The rows come from 4 hidden closed curves, with some noise, and rows from the same curve form a group. Each curve winds through 6 dimensions. The rows are also pushed far along 4 directions, which tell nothing about the answers.
Some rows, each with its group after it:
[  1 -13   2   1  -8   1  13  11 -13  13   9   4  -7   9   1   1]	Fipi
[  7   9  -3   4  -6 -14  -3  -2 -21   6  -6   2   4   6  -9   7]	baz
[ 10   4 -12  -3   5  -7  10   1 -11   9   1   5   2  11  -9   3]	Fipi
[ 11   5   2   7   7   3 -16   0   3  -2   6   8  10   9   5 -13]	baz
[ -5 -11  -9  13   3   0  11  12   5  -9  10   8 -22   2  12 -10]	keri
[ 4  1 -9 -7  6  0  7  5  1  5  7  8 -7  9 -2  0]	Sila
[ -5  -3  14   7 -19   3 -10   1  -4   4  -4  -9   6  -5  -5   2]	baz
[ -6  -1  19  -6  14  12 -10   1  10   2  12  -2   4   8   9  -7]	baz
[ 4 -4  0  3  1  8  1  7  0  5  1  4  5  4 -5 -5]	keri
[ 12   4   2   3  12  13 -16  -1   7 -14  -9  -3   9   8  11  -4]	Fipi
[ -9   9  12   7  -4  -4 -14  -6   3  -1  -7 -11   4   4 -10   8]	keri
[ -9  -9  19   8  -8  26 -16   9  13  -6   3 -10   3   7   5  -5]	baz
[  8  13  10  -1  22   9 -19  -9  13  -2   1  -9  20  20  -2  -3]	baz
[  9   3   6   0   8  -1  -4 -11  -5   0  -4  -8  15   7   5   7]	baz
[ -7  -3   0  -3  -8 -10  12   1  -5  11   4   0  -7  -5  -8   4]	Fipi
[ -9   3  11  -1  -2   3 -11  -3   9   2   1  -1   5  -3  -4  -1]	keri
[  9  -3 -24   1   2   4  12   4  10  -9  -1   3  -9   7   1  -2]	Sila
[ 2 -5  5  3  8 17 -3  1 17  2  8 -7  9 22  0  0]	Sila
[-4 -2 -2 -5 -5  2  7  3  1  5  9  1 -6  0 -4  2]	baz
[ -4 -18  10  -2   8  12  16  13  -5  19  28   8  -3  25   8  -3]	Fipi
[ -1  -4 -13  -2   1  -1  14  11  -1   6  16  16 -13   4  -4 -10]	Sila
[ 5  1 -8  4  6 -2  4 -4  2  0  5  1  6 14 -3  3]	Fipi
[ 24  29  -6   7  11  -5 -31 -12   2 -15 -36 -11  22  -3 -15  -1]	keri
[ 6  4 -5  3 10  5 -7  2  5 -8  2  4  0 10  5 -4]	Sila
[ -2 -18  10  -3  -2  12  11  10  -7   7   7   2  -3   1  12   0]	Fipi
[ 17  -7 -21   4  21   0  13   3   8  -2  24  24  -2  17  16 -19]	Fipi
[  0   0   4   5  11  13 -12  -1  19 -16   3  -5   1   7  14  -9]	baz
[ 2 -1  7  8 -4 -4 -4  0 -8  2 -6 -2  4 -5  0  1]	keri
[  2  -7 -27  -3  11  -2  17   9  15  -5  25  32 -20  -4  15 -25]	keri
[ -5 -19  -3   7   4  20  10  15  17   2  33  16  -9  20  10 -17]	Sila
[  2 -17  -9  10   8  15   9  12  18  -9  24  18  -8   3  21 -26]	Sila
[ -6  -5   6   8 -19  -3   4   4  -9  13   6   2   2  -2 -12   2]	Sila
[-15  -4 -21   7 -30   8   3  15  14 -28 -27 -11 -33 -33  -7  -1]	keri
[ 10  -3 -23   0   2   1  10   1   5 -11   0  11  -3  -8   5  -7]	Fipi
[-4 -3 12  3  0 -5  0  6 -6 14 12  1 -6 15  2 -2]	Fipi
[-28 -16  24   1 -23   9   4   2   3   6  -2 -24  -8  -3  -2  20]	Sila
[ 18  10 -10   8   7 -12  -4  -5  -8   7   5  13  15  13  -8  -7]	Sila
[ -5 -14   8  -1   6  11   5  11   7   2  21  12  -8  -4  17 -21]	baz
[  1   7  -3  -5 -17 -13   0  -1 -20   0 -22  -5  -6 -19  -8  14]	Fipi
[ 21   7 -22   7  14   4  -7  -2   9 -21  -8   6   3   9  10  -7]	Sila
[-20 -10  24  -3 -25  16  -7  11   1   3 -10 -15  -9 -18  -4   6]	Fipi
[  2  -3  -4  -4  -8  -4   8   0 -14   1 -15  -1   0 -14  -3   8]	keri
[  5   2  -4   2 -18  -3  -3   0 -11  -7 -19  -5  -1 -19  -3   4]	baz
[ -7 -18  -2  -7   0  12  15  10   8  -7  12   7 -20 -16  22 -11]	baz
[ 11  12 -23   1  -4  -5 -10 -12  10 -26 -30  -5   7 -20  -1   2]	keri
[  8  12 -16  -8  -1   1  -9  -8   9 -15 -23  -2  10 -15  -7   1]	keri
[10  9  2  6 15  2 -8 -1 -3  4 -2 -1 14 21 -9  2]	keri
[ 10   2  -5  12   7   6  -7  -4   7 -10  -3  -4  12  15   1  -2]	Sila

New rows. What belongs after each?
[-12  -6   2  -3 -17   8   5   5   6  -1   0  -9 -11 -10  -5   6]	baz
[  9   5 -25   1   4 -12   8   2  -7 -10  -3  13 -14  -2   3  -4]	Sila
[  2   2 -14   7   9  -1   1  -1  14 -12   2   4  -4   6   3  -8]	keri
[  1   6   5  13   3 -10  -5  -3  -9   0  -7  -8   3  10  -5   8]	keri
[-5  3  2 -2  6  2 -8  0 13 -3  5  5 -1 -3  2 -9]	keri
[  7   5 -14   5   5   0   0  -5   7  -9  -4  -2   5   9  -4   3]	Fipi
[  3  12  39 -12  12 -15  -9 -18 -28  42  10  -7  38  20 -15  18]	baz
[ -7  -6   8  -6  -6   3   3   0  -3  -3  -5  -9  -5 -14   8   5]	baz
[  3   9  17  -1   0 -11  -7  -3 -21  22  -4  -1  15   5 -15   9]	keri
[ 15  18  -7   4   4 -10 -14  -4  -7  -5 -22  -2   8  -5 -13   0]	keri
[  6   3   5   4  12  -2 -10  -4   2  -7  -1   0   1   5  15  -5]	Fipi
[ -7   2   6   1  -5   6  -7   3   1  -6 -10 -11  -5   1  -2   7]	Fipi
[ -7  -2  30   1  -6  14 -12  -1  -4  16  -6 -24  21  18 -15  17]	Fipi
[ -5   9  -5  -2 -22 -20   2  -9 -19 -10 -32 -20  -9 -27  -8  21]	baz
[  2  -8 -11   1 -21  -7  13   6 -17  -5 -17  -3 -15 -21   2   7]	Fipi
[ 16   3  -7  -6  28 -23  14 -10 -20  17  20  26  12  16  10  -3]	keri
[ 14   7 -18  -2   9 -20  10  -9  -8   3   9  13   0   2   2  -3]	baz
[ 0 -3  2  2 -7  6 -4  1 -3 -2 -7  0  6 -2  1  4]	keri
[ -3 -12  -5  -8  -5   2  16   9  -6   4   5   7 -15 -10   7  -1]	Sila
[ 13   2 -21   3   2  -9   7  -7   0 -17 -13   3  -2 -14   8  -2]	Fipi
[ 13   7 -24   8   4   4  -5   1   8 -32 -30  -7  -8 -13   5  -4]	keri
[ 0 -1  7  3  4 -4 -5  0 -1 -4 -3 -4 -6  1 11 -1]	Fipi
[-6 -5  6  5 -4  5 -1  3 -4 -4 -5 -4 -2  4  2  7]	keri
[ -9  -3   5  -4   2  -5   5   3  -3   3  12   6 -12  -5   8  -6]	baz
[  4  14   1   2   0  -4 -15  -7  -7 -14 -34 -18   6  -8  -8  13]	keri
[ -7  -5  -3  -4  -3   0   7   4   5   2   4   7  -8 -13   1  -7]	keri
[  1  -3  -1  -5   0   5   1   5  -3  -3  -5   7  -3 -11   5  -3]	keri
[-12   2  19  -3  -2   4 -10  -1   3  -1  -2 -12  -1  -6   2   2]	baz
[-7 -1  9 -2 18 -5  5  0 -2 14 22 11  0 16  3 -3]	keri
[ -7 -12  -2   7   6  13   2  10  23  -8  24  15 -11  -2  16 -25]	Sila
[ -8 -14  -3   4   4   6   9  12   9 -11  13  13 -22 -11  22 -16]	keri
[ -6   1  23   1 -10   0 -10   0 -19  10 -15 -13  10  -2  -8  17]	keri
[16 -1  1  2  6  3 -4  0 -9  0 -6  2  9  7  8 -1]	Fipi
[  8   9 -14  -3  14 -22   8 -10  -8   9   8  15   6   8  -5  -1]	keri
[-9 -5  5 -2 -1  8 -1  1 15 -1  3 -1  1 -7  1 -6]	keri
[  4  -1 -14   1  -2  -2  10   0   3   0  -2  -3  -4   8  -6   5]	Sila
[-12  -7  15   1  -9   0   2  -3  -4   8   0 -15   1   8  -2  18]	Sila
[-20 -18   5  -5  -2   9  17  10  11   5  21   3 -18  -4   9  -5]	Fipi
[ -2   2 -11  -8  10  -2   7   0   1  -1   5   9  -4   5   1   0]	keri
[ -4   6  -5   7  -6 -14  -2  -4  -3  -7 -10  -9 -12  -1  -1   6]	Fipi
[  4   2 -12  -7   3 -15   7  -7  -8   1   0  15   1  -9   5   0]	keri
[ 16   3  -5   6  13  10 -13  -9  16 -21 -12  -5  16   0  12  -7]	Fipi
[  1   2 -15   7  -5  -1   0   2   0 -19 -18  -4  -9  -7   1   4]	keri
[-14  -7  17  -6 -15   9  -1   5  -5  17   4  -1   7   1 -12   9]	keri
[-1  1  8  7  8  4 -4  7 -2  3  2 -2 -2 11 -3 -1]	keri
[ -1  -2 -10   0  -6   4   4  -2   7 -15 -12 -12  -8 -11   3   5]	baz
[-18   0  10   0 -12   4  -8   2  11  -6  -8  -9  -8 -17  -4   0]	keri
[ 4  1 -4  2 11  2 -3 -5 12 -8  0 -4  0 11  7  1]	Sila
[-14  -3  12   5 -25 -11  -1   0 -12   6  -8 -11 -10 -11  -6  12]	Fipi
[ 27  12 -16   5   7  -1 -13  -5  -2 -20 -28  -4   9  -3   5  -2]	Fipi
[ 13  -4 -18   1  10  -9  16   5 -13   0   6  13 -10  12  10  -3]	Fipi
[  7  11  10  12  -5 -12 -13 -12 -13   5 -22 -17  22   4 -16  15]	keri
[ 13  11  -7   8  28   2 -16  -7  16 -24  -9  -1   6   7  16 -11]	keri
[-25 -16  30  -5 -16  19   2   8   7  17  18 -12  -2   3  -4   8]	baz
[  9   0  -1   3   2   0  -4   3 -10  -4  -3   4   2  -1   8  -6]	baz
[ -5   0  19  -4  -6   4  -6   6 -14  12   0  -3   4   1  -6   3]	baz
[-4  5  0  2 -1 -3 -5  2  3 -1  4  5 -5 -3 -1 -6]	Sila
[-2  4  2 -6 -3  2 -2  0  0  3 -7 -8 -1  3 -9 10]	Sila
[  0  -5 -17  10  -8  10   4   9  13 -13   1   2 -10   3  -2  -7]	Sila
[  7  -3 -15   3   6  -1  10   6  -6 -10  -6   6 -10  -2   7  -2]	keri
